The rows are grouped in 4 ways, from coarse to fine. Each group lies inside one group of the grouping before and may be the whole of it. The rows also spread widely along 14 directions, which tell nothing about the answers.
Some rows, each with its group in each grouping after it:
[-10, -282, 255, 323, -2, -173, -274, -188, -51, -13, 42, 167, 0, -158, -83, -69, -102, -193, -157, 227, -132, -52] => Forus fumu kab z_332
[-4, -189, -100, -53, -327, 128, 323, 225, 15, -63, 35, -36, 193, 77, -230, -90, 359, 98, 115, 556, -429, -278] => gibug Bipit mef z_541
[-173, 29, -314, 200, 64, 17, 417, 132, -335, 89, -209, -5, 21, 21, -201, 79, 376, 53, -201, -170, 27, 50] => gibug vapa Bos z_723
[433, 92, -392, 91, -12, -155, 119, 75, 172, -70, -319, 222, 203, -252, 19, -138, -17, -69, 22, 269, 0, 56] => Forus Sava dumu z_607
[-64, 206, 177, -6, -428, -50, 68, -270, -154, 111, -88, -182, -533, -315, 83, -290, -11, 44, -161, -156, -286, -121] => Forus Sava mimuf z_284
[124, 81, -373, -302, -127, 179, -368, 290, 196, -248, 93, -212, 252, -80, 210, 39, -138, -73, 74, 143, 107, -82] => gibug Bipit Ris z_276
[161, 116, -263, 297, -214, 264, 142, -364, -163, 493, -165, -21, 154, 100, 145, -342, 182, -221, -262, 53, -55, 0] => Forus Sava mimuf z_198
[-190, 218, -22, -244, -34, -145, 124, -70, -480, 153, -98, -63, -141, 286, -257, -106, 188, 152, 277, -181, -54, -79] => gibug lebot teb z_475
[-92, 19, -74, 24, -215, -95, -347, -94, -399, -472, 228, 0, 30, 226, 252, 245, -296, 141, -442, 60, -105, 225] => Forus kazuk sep z_922
[-266, -137, 56, -70, -28, 21, 143, 267, -186, -67, 67, -252, 6, 196, -293, 12, 90, -168, 60, -20, -132, -56] => gibug Bipit Zon z_950
[-115, 203, 83, -185, -430, -163, 280, 219, -265, 166, 78, -360, -210, -57, 400, 98, -275, 68, -316, -191, -72, 8] => Forus fumu Dufe z_681
[135, -38, -147, 300, 149, 109, -94, 23, -318, 25, -63, 123, 251, 275, 67, -148, 223, -153, -422, 67, -6, 129] => Forus betoz guva z_180
[67, 46, -132, 42, -113, -278, 243, 301, -147, -40, -119, 76, -33, -238, -117, -125, -272, -392, 100, -31, -89, -138] => Forus fumu kod z_762
[-270, -2, 29, 151, -322, -257, 390, 94, -258, 35, 61, 53, -103, -55, -28, 335, -63, -5, -75, -231, -22, -252] => gibug vapa Bos z_341
[-120, -283, -168, 395, 126, 172, -50, -223, -148, -215, 64, 57, 44, -12, -171, -34, 4, -182, -421, 203, -78, 264] => Forus fumu kab z_285
[-68, -19, 144, -236, -138, -332, 14, 99, -387, 219, -14, -148, -120, -135, -151, -280, -56, 206, 256, 467, -265, -212] => Forus fumu kod z_171
[10, -218, -3, 237, -244, 140, -470, -112, 13, -155, 224, 299, 417, 251, 17, 54, 52, -386, 77, 112, -131, -375] => gibug Bipit mef z_759
[135, -243, 111, 225, -64, 29, 73, 396, -57, 34, 192, 125, 107, -104, 269, -125, -96, -176, -385, 149, 105, -387] => Forus kazuk Ropum z_60
[145, -73, -100, 317, 293, -41, 273, -73, -9, 350, -221, 168, 99, -35, -199, -103, 300, -111, -72, 41, 195, -29] => gibug vev fef z_88
[265, 202, -323, -74, -251, 177, 247, 140, 321, -186, 99, 136, 4, -69, 393, 14, -424, -324, -112, -253, 275, -175] => Forus kazuk Ropum z_132
[131, -16, -250, 48, 81, 13, 150, 89, 413, -119, -232, 341, 28, -269, -64, 1, 172, -72, 106, -67, 138, -126] => Forus Sava Zap z_659
[27, -90, -120, 99, 291, 111, -19, 206, -199, -72, -216, 28, 37, 94, -211, -300, 394, -30, -234, 57, -76, 109] => Forus kazuk sep z_249
[49, -304, -71, 270, 136, 171, -552, 52, -113, -303, 313, 293, 94, -162, 123, -147, -140, -217, -269, 263, 172, -326] => Forus betoz guva z_514
[-127, 52, -183, -298, 18, 178, -331, 10, 55, -287, 50, -251, 32, 175, -196, -151, -222, -280, 249, -1, -85, 149] => Forus kazuk pazil z_662
[64, -124, 329, -167, 72, 82, -306, -91, 683, -138, -135, -226, -252, -350, 41, -35, 133, 246, -120, 157, -15, 246] => Forus kazuk pazil z_689
[243, -72, 255, -63, 189, -284, 301, 69, -97, -41, 82, 273, -274, -50, -169, -210, 153, 303, 80, 329, 57, -400] => gibug vev levo z_461
[-164, -128, 59, -114, 125, 45, -211, 495, -456, 184, 98, -134, 290, 374, -6, -227, 197, -206, -14, 45, -67, -207] => Forus fumu kod z_171
[80, -112, 244, -73, -206, -309, -673, 149, -226, -256, 87, -31, 145, -39, -194, -174, -215, -275, 335, 327, -393, -303] => gibug lebot teb z_475
[-194, -85, -302, -67, 54, 355, 142, 41, 271, -120, -118, -165, -136, -255, -293, -45, 346, 7, 60, -24, 20, 50] => gibug Bipit mef z_759
[-53, 88, 125, 85, 67, -121, 344, -163, -190, 376, 94, -126, -232, 11, 315, 138, -208, 226, -473, -107, 407, 157] => Forus betoz guva z_514
[132, -170, 30, -10, -48, 222, -487, -26, 18, -143, 60, -147, 121, -47, 121, -159, 358, 278, -282, 486, -177, -20] => gibug Bipit mef z_759
[-142, 25, 407, -401, 67, -337, -229, 213, -102, -192, 16, -464, -228, 137, -60, 56, -114, 275, -46, 125, -209, 320] => Forus Sava mimuf z_284
[28, -118, -80, -3, 231, -25, 6, -65, 211, -115, -101, 23, 69, -13, 0, 178, 109, 259, -238, 236, 124, 409] => Forus fumu kod z_762
[172, -155, 326, -81, 393, 117, 44, 257, 311, 289, -173, -262, 46, 138, -31, -279, 375, 1, -195, 171, 27, 234] => Forus fumu kod z_171
[-157, -266, 176, 25, -150, 15, 180, 53, 372, 269, -14, 10, 41, -267, 144, 321, 386, 465, -123, 210, 167, -214] => gibug Bipit Zon z_950
[70, -83, 167, -116, 34, -269, -694, -55, 12, 156, -46, -17, 291, -14, -31, -155, -224, -261, 391, 282, -100, -97] => Forus fumu kab z_332
[-128, 25, -63, 182, -107, -176, 529, 247, -261, 629, -314, -208, 174, -6, 27, 21, 158, -157, -224, -150, -26, 118] => Forus fumu kab z_332
[250, -88, 257, 332, -46, -376, 33, -76, 107, -30, -207, -120, 177, 52, -111, 162, -180, -288, -237, 151, -208, 383] => gibug Bipit Zon z_950
[-91, -366, -189, 178, -159, 117, -164, 336, 268, -309, 150, 349, 465, -24, 94, 298, 3, -199, -60, 166, 29, -282] => Forus kazuk Ropum z_132
[380, -26, -172, 48, -189, -92, -34, 143, 182, -10, -235, 96, 437, -13, 50, 2, 339, 171, -33, 530, -244, -33] => gibug Bipit Ris z_276
[226, -20, -118, -188, 478, -22, 268, 171, 268, 160, 62, -25, -17, -84, 72, 51, -129, 158, 51, 162, 635, -66] => gibug vapa Bos z_723
[44, 179, 253, -150, -458, -55, 205, 121, 102, 515, -25, -336, 147, 227, 261, 54, -70, -216, 66, -214, -66, -158] => gibug lebot teb z_475
[-636, -284, 165, 76, 231, 14, -340, -79, -420, -247, 197, -74, -178, 219, -452, 39, -5, -119, 5, -195, -51, 88] => Forus kazuk Ropum z_60
[-100, -183, -104, -141, 274, 271, -129, 235, 208, -289, -67, 178, 181, 244, -57, 72, 596, 338, -139, 90, 83, 82] => Forus kazuk pazil z_662
[-54, -152, -270, 57, -328, 17, 1, 77, 165, -94, 14, -140, 329, -151, 195, 329, -158, 160, -261, 387, -97, 222] => Forus kazuk Ropum z_60
[-100, -330, 162, 148, -258, 192, -325, -7, 301, -12, 69, -35, 231, -98, 2, 91, 343, 22, -75, 312, -238, -205] => gibug Bipit mef z_541

New rows, each followed by its group in each grouping:
[-172, -179, 511, -48, -138, -232, -345, -75, 222, -164, 126, -140, 70, 288, -184, 180, -339, -376, 196, -10, -280, 122] => Forus kazuk sep z_922
[-205, -83, 443, -169, 163, -405, 113, 295, -13, -238, 175, -137, -160, 297, -201, 378, -186, -30, 48, -199, 38, 87] => gibug vev fef z_88
[78, 111, -245, 5, 27, 26, -168, -243, -139, 38, 113, 62, 125, 165, -49, -84, -285, -314, 182, -28, 219, -123] => gibug Bipit Ris z_276
[-56, 23, -71, -44, -105, -349, 520, -59, 7, 90, -259, 315, 14, 7, -292, 124, 174, 286, 298, 163, -112, -34] => Forus kazuk Ropum z_60
[9, 45, -178, -204, 48, -347, -22, -96, -65, 67, -234, 169, 230, 111, -199, 88, 165, 381, 387, 359, -54, 99] => Forus Sava dumu z_607
[-292, -424, 54, 273, 145, 337, -71, -150, 91, -223, 254, -141, -29, 56, -87, 109, 31, -71, -527, 183, -3, 293] => Forus fumu kab z_285
[-80, -259, 89, 311, -53, 130, -185, -322, 130, -132, 53, -186, -92, -202, -192, 6, -3, -136, -288, 228, -150, 206] => gibug Bipit mef z_759
[-101, -72, 438, 84, -58, 2, -425, -459, 247, -16, -17, -66, -56, 234, 87, 145, 52, 41, -233, -122, -103, 332] => Forus kazuk sep z_922
[-300, -226, 57, 368, 96, -24, -318, -353, -17, 134, -107, 6, 75, -21, -262, 66, 48, -295, -54, -155, -7, 221] => Forus Sava dumu z_607
[-196, 95, -342, -204, -29, 255, 309, 155, -299, 385, -14, -206, 8, 63, 205, -108, 223, 328, -175, -7, 252, -80] => Forus kazuk Ropum z_132
[165, 58, 287, -256, 295, -679, -36, 143, -88, -118, -198, 62, -59, 55, -24, 185, -88, 437, 22, 238, 33, 312] => Forus fumu kab z_332
[46, -16, 325, 123, -110, 123, -92, -391, -178, 72, 82, -54, -394, -43, 112, -257, 283, 289, -404, 69, -69, -121] => gibug Bipit Zon z_950
[-293, 29, 133, 6, -300, -235, 17, -168, -96, 14, -232, -381, -48, 6, -215, 277, 277, 283, -115, 17, -455, 407] => gibug vev levo z_461
[-378, 187, 100, -221, -14, -65, 153, -156, -368, 409, 46, -306, -122, 368, 89, 80, -80, 63, -18, -355, 168, 163] => Forus fumu kab z_285
[-79, -130, -74, 261, -223, 407, 95, 85, 387, 246, -89, -197, -8, -317, 54, -206, 14, -570, -225, -237, -10, -121] => Forus kazuk sep z_249
[-171, -143, 149, 322, -19, -102, 362, 93, -252, 469, -259, -143, -26, -88, -103, -93, 316, 20, -395, -1, -105, 82] => Forus kazuk sep z_249
[-48, -76, -200, -109, -16, 234, 60, -155, 320, -275, 119, 152, -20, 53, -197, -56, -106, -234, 224, 90, -1, -12] => Forus fumu kod z_762
[18, -44, 336, -68, -271, 148, -447, -106, 424, 153, 18, -533, 257, 258, 326, 115, -125, -163, -303, 52, -197, 405] => Forus kazuk sep z_249
[-587, -285, 286, -159, -34, -37, -240, 357, -148, -52, 222, -384, 9, 125, -137, 327, 124, 82, -14, -82, -55, -61] => gibug Bipit mef z_541
[160, 85, 83, 98, 105, 148, -391, -438, -20, 81, -37, -153, -5, 210, -12, -243, 96, -125, -173, 4, -8, 204] => gibug Bipit Ris z_276
[-346, -238, 148, -61, 156, -364, -302, 9, -114, -175, -15, 258, 163, 202, -296, 322, 204, 268, 270, 107, -41, 22] => Forus Sava dumu z_607
[-7, -287, -55, 36, 63, -299, -107, 9, -118, -164, -59, 17, 96, -270, -293, -13, -67, 321, 52, 768, -209, 110] => Forus kazuk Ropum z_60
[-31, 66, -3, -510, 415, -72, 55, 385, 269, 6, -234, -218, -149, -97, -150, -87, 210, 253, 233, 17, 198, 215] => Forus fumu kod z_762
[-110, 19, -132, -112, 83, -221, -365, 253, -521, -126, -29, 229, 297, 308, -120, 41, 278, 64, 229, -5, -22, -259] => gibug Bipit mef z_759
[24, -91, -210, 87, -329, 471, 184, -286, 260, -186, 120, 134, -116, -79, -54, -263, 123, -55, -91, 212, -209, -183] => Forus kazuk Ropum z_60
[-17, 40, -39, -158, -187, -137, 34, 186, -310, -482, 212, -221, -220, 46, -41, -68, -407, -76, -171, 178, -267, 78] => Forus Sava mimuf z_284
[-68, -40, -137, 241, -31, -209, 141, 326, -299, -218, -83, -154, -141, -335, -171, 29, -171, -270, -294, -112, -67, 30] => gibug Bipit Ris z_276
[20, -99, -323, 288, -145, -254, 123, 411, -391, 41, -235, 92, 459, -55, -77, 143, 157, -143, -121, 165, -136, -92] => gibug Bipit Zon z_950
[-198, -262, 292, 89, -86, 265, -181, -187, 253, -96, 155, -269, 0, 184, 132, 172, 181, 151, -523, 132, -177, 406] => Forus fumu kod z_171
[227, 73, -14, -96, -84, 109, -105, -18, -283, 305, -4, -298, -45, -73, 125, -425, 93, 145, -133, 367, -42, -139] => gibug lebot teb z_475
[36, -240, 288, 40, -325, 29, -490, 178, 67, -145, 204, -55, 51, -223, 356, -50, 11, 66, -335, 325, -244, -239] => Forus fumu kod z_171
[22, 17, -188, 56, -93, -259, -54, -87, 183, -217, -306, 111, 265, -12, -312, 278, 133, -25, 268, 108, -246, 208] => gibug vapa Bos z_723
[-165, 95, -98, -12, -2, 285, 192, 164, -428, -168, 141, -101, -197, 346, 142, -123, 180, -34, -527, -354, -3, 104] => Forus fumu kod z_171
[-123, 8, 19, 71, -146, 50, -512, -213, -339, 267, 61, -156, 239, 244, 73, -195, -117, -362, 11, -8, -142, 5] => Forus fumu kod z_171
[65, 184, -239, -251, -174, -282, 65, -160, -143, 82, -139, 221, 25, -68, -101, -102, -34, 240, 471, 300, -69, -219] => Forus Sava mimuf z_284
[-71, -123, -30, 220, -124, 131, -88, -22, 90, 13, 48, -228, 151, 32, -142, 35, -239, -591, -67, -123, -49, 88] => gibug lebot teb z_475
[173, 13, -34, 394, -276, 37, 210, -371, -40, -23, 2, 202, -170, -112, 75, -155, -96, -213, -369, 23, -126, -45] => Forus Sava mimuf z_198
[66, -163, 33, 229, 108, -292, -142, 261, -345, -255, -150, -218, 135, -29, -301, -170, -202, -406, -233, 294, -418, 356] => Forus fumu kab z_285
[28, 158, -251, -76, -192, -27, 328, -111, -216, -218, 205, 92, -155, 106, 140, 48, -402, -43, -141, -17, 80, 21] => Forus fumu kod z_171
[-91, 111, 188, -211, 48, -311, 84, -253, -157, -216, 205, 37, -305, 230, -127, 218, -245, 246, 134, -24, 89, 40] => gibug vev fef z_88
[36, -6, 81, 367, -54, -154, -503, -166, -350, -69, -298, 164, 145, 71, -291, -234, 401, -286, -48, -75, -418, -29] => gibug Bipit Ris z_276
[-329, -161, -72, -239, 312, 76, -314, 249, -196, -2, 51, -388, 199, 228, -266, 78, 234, 136, 134, 172, 43, 132] => gibug vapa Bos z_723
[15, -64, -121, 283, -253, 64, 624, -91, -82, 243, 9, -65, -80, -76, 159, 46, 19, 110, -531, 186, -12, 66] => Forus Sava mimuf z_198
[-222, -275, 178, 237, 345, -330, -324, 370, -339, 111, -200, -102, 192, -73, -322, 79, 256, -150, -76, -18, -6, 53] => gibug Bipit mef z_759
[-232, 160, -397, -79, 47, 207, 329, 29, -319, -35, 4, -215, -182, 141, -127, -131, -78, -184, -131, -297, 90, 152] => Forus Sava Zap z_659
[70, 12, 7, 369, 31, -219, 226, -187, -81, 495, -230, 37, 12, -217, -52, -22, 18, -178, -128, -93, 198, -39] => gibug Bipit Ris z_276
[-14, -11, -367, 141, -344, 492, 112, 33, 4, 328, 93, 88, 284, 60, 311, -201, 155, -357, -161, -77, 67, -360] => Forus fumu kod z_762
[120, -86, -313, 602, -72, 269, -142, -201, -92, -267, -59, 168, -34, -288, 37, -120, -2, -460, -549, -195, 43, 8] => gibug Bipit Zon z_950
[108, -45, 198, 67, -215, -187, 64, 112, -23, -25, 114, -396, 95, 109, 24, 129, -478, -333, -203, 136, -149, 216] => gibug lebot teb z_475
[322, -137, 258, 26, 354, -254, -145, 97, 260, 123, -87, -123, 152, -42, 120, 149, -81, 171, -232, 305, 303, 284] => gibug lebot teb z_475
[-22, -77, 110, -156, -91, 168, -357, -183, 161, -99, 128, 174, -29, 36, 294, 33, 297, 548, -152, 198, 73, -143] => Forus kazuk Ropum z_60
[206, -129, 41, -148, 14, 201, -379, -108, 390, 442, -33, 3, 405, 50, 248, -193, 257, 132, 162, 485, 86, -147] => Forus fumu kod z_171
[-40, -175, -113, 78, -197, -43, 100, -9, -180, -20, -29, -11, 327, 248, -114, 53, 170, 188, -149, 545, -342, 135] => Forus kazuk sep z_249
[-28, 48, 114, -88, -211, -343, -827, -18, -264, -120, -100, 143, 258, 21, -56, -5, 161, 22, 400, 100, -316, -324] => gibug vapa Bos z_723
[214, -13, 62, -14, 158, -173, -25, 51, 32, 85, 19, 156, 103, 82, 130, -61, -201, -9, -16, 127, 240, -76] => Forus kazuk Ropum z_60
[57, -103, 7, 22, -38, -185, 690, 143, 160, -58, -81, 307, -163, -202, -17, 142, 182, 370, -144, 235, 34, -105] => Forus fumu kab z_285
[-17, 161, -263, 0, -105, 235, 234, 118, -59, 155, -203, -309, -133, -190, 74, -124, 286, 14, -288, -198, 31, 89] => gibug Bipit mef z_759
[-23, -12, -94, -171, 199, 276, 407, -267, 438, 247, -5, -22, -270, -141, -67, -154, 26, 69, 126, 25, 351, 10] => Forus fumu kab z_285
[86, -92, -1, -14, -77, -32, -368, -284, -74, 77, 33, 83, 228, 86, 70, -128, 27, 129, 49, 483, -136, -28] => Forus fumu kab z_285
[-65, -24, 61, 29, 5, -513, 420, 229, -443, 290, -164, -232, -52, -158, -51, 86, -136, 247, -222, 294, -68, 241] => Forus fumu kod z_171
[-94, 55, -49, -430, -12, -159, -209, 160, -33, -374, -48, -82, -65, -1, 41, 157, 149, 551, -4, 250, -131, 252] => Forus fumu kod z_762
[-309, -277, 51, -176, 89, -73, -381, 604, -88, -449, 255, -14, -60, -243, -50, 132, -93, 2, 15, 86, 52, -289] => Forus betoz guva z_180
[-63, -113, 2, -138, -46, 260, -422, -7, -57, -110, 274, 21, 232, 391, 201, -63, 23, 14, -78, 144, 33, -142] => Forus kazuk Ropum z_132
[-80, -37, -90, 63, 17, -319, 143, 368, -317, -235, 60, 57, -99, -155, -291, -12, -269, -380, 142, -120, -24, -289] => gibug vev levo z_461
[56, 109, 28, -390, -195, -242, -252, 389, 147, -336, -109, -41, 249, 202, 82, 169, -30, -21, 216, 24, -282, 89] => Forus fumu kab z_332
[-237, -139, 135, -66, 158, -176, -282, 471, -55, -246, 123, -49, 115, 171, 133, 342, -93, -88, -195, -326, 214, 61] => Forus Sava dumu z_607
[-84, -374, -122, 412, 212, 361, -175, 64, -335, -380, 304, -30, 54, 190, -128, -227, -139, -436, -585, 156, -38, 100] => Forus kazuk Ropum z_132
[182, 190, -424, 271, -215, -69, 212, -245, -301, -47, -124, -62, 26, -100, -107, -117, -380, -436, -98, 0, -75, 139] => gibug Bipit Zon z_950
[153, 19, -171, 128, -221, -192, 194, -62, -371, -172, -8, -77, 36, 15, -5, -71, -270, -43, -316, 392, -319, 235] => Forus fumu kab z_332
[-8, -137, -6, 409, 241, 72, 201, -251, -28, 343, -96, -145, -67, -90, -330, -187, -10, -439, -137, -35, 109, 121] => gibug vev fef z_88
[28, 138, -146, -13, -157, 79, -96, 1, 315, 154, -264, -269, 267, 62, -7, 134, 132, -287, 65, -209, -99, 247] => gibug vev fef z_88
[-109, -328, 167, -216, 48, 227, 46, 383, 116, 102, 199, -162, -86, -179, 76, -205, 303, 426, -124, 496, 44, -348] => Forus kazuk Ropum z_60
[-117, -39, -241, -197, 69, -368, -147, 311, -559, -445, 38, 144, 143, 136, 38, 272, 32, 517, -156, 345, -87, 147] => Forus fumu Dufe z_681
[-396, -338, -246, 153, 31, 296, -267, 119, -37, -373, 42, -76, 69, -150, -213, 93, 248, -30, -280, 120, -177, 208] => Forus fumu kod z_171
[-115, -1, -47, 146, 93, -418, 644, 205, -92, 188, -409, 209, -8, -70, -331, 159, 183, -62, 66, -180, -40, 129] => Forus fumu kab z_332
[-53, 166, 278, -49, -227, -204, 87, -172, 135, 370, -179, -218, -26, 108, -21, 84, -56, -221, 201, -320, -30, 26] => gibug Bipit Zon z_950
[185, 189, -207, 91, -71, 91, 90, -530, 108, -25, 105, 85, 5, 191, 113, 99, -304, -147, -54, -87, 222, 104] => gibug vapa Bos z_723
[-91, 140, -217, 158, -422, -36, 421, -315, -64, -440, -34, 86, -336, -110, -213, 41, -274, -243, -133, -157, -375, 239] => Forus fumu kod z_171
[-1, 11, -401, -244, 235, 335, 0, 377, -275, -193, 277, -60, -30, 106, 151, -261, -152, -133, -158, 9, 322, -175] => Forus fumu kab z_332
[-252, -205, 378, 266, 104, -9, 128, -26, -8, 256, -280, 8, -135, 55, -446, -242, 476, -244, -5, -230, -263, -4] => Forus kazuk Ropum z_132
[101, -86, 126, -229, 276, -145, 478, 354, 226, -84, -176, 91, -214, -73, -259, -143, 249, 265, 115, 207, 27, -49] => Forus kazuk Ropum z_132
[327, -98, -277, -51, 94, 51, 7, 131, 32, -458, 105, 178, 43, -36, -4, -185, -72, 113, -139, 510, -20, -28] => Forus Sava dumu z_607
[-114, -152, -80, 86, -34, 147, -99, 225, -328, 17, 104, 121, -112, -226, 139, -239, 192, 132, -271, 83, 81, -423] => Forus kazuk Ropum z_132
[276, -21, -246, -6, -136, -10, -298, -14, 23, -289, -33, 214, 56, -302, 44, -272, -140, -11, 70, 419, -130, -208] => Forus kazuk Ropum z_132
[-229, 61, 143, -93, -140, -161, 380, -16, -152, 506, -53, -202, -184, -80, 215, 139, 34, 427, -206, -79, 199, 7] => Forus kazuk Ropum z_60
[-234, -409, 180, 436, -49, 93, -55, 80, -180, 133, 262, -10, 219, 125, 52, 230, 178, -87, -474, 109, 20, -154] => gibug vev fef z_88
[32, 53, 30, -201, -424, -22, -384, 381, 144, -204, -101, 6, 205, -45, 267, 22, 149, -10, 49, -41, -299, -228] => Forus kazuk Ropum z_132
[9, 134, -362, -96, -342, 161, 362, -21, 68, -92, 71, -69, -111, -165, 78, 89, -169, 10, -36, -19, 80, -94] => gibug lebot teb z_475
[-186, -9, 48, 103, 206, -31, -44, -179, -459, 308, -204, -139, -108, 135, -296, -350, 272, -89, -49, -36, -152, 174] => Forus fumu Dufe z_681
[-114, 294, -665, -338, -388, 216, 91, -78, -12, -203, 13, 135, 201, 202, 92, 107, -73, -52, 309, -107, -31, -34] => Forus fumu kod z_762
[54, 67, 76, -281, -206, 311, 371, 223, 246, -80, 259, -190, -501, -231, 366, -198, -146, 135, -295, -103, 186, -310] => Forus kazuk Ropum z_132
[-59, 162, -174, -41, -94, -266, 15, -8, -661, 273, -103, 117, -107, -82, -212, -449, -62, -160, 370, 8, -82, -429] => Forus Sava dumu z_607
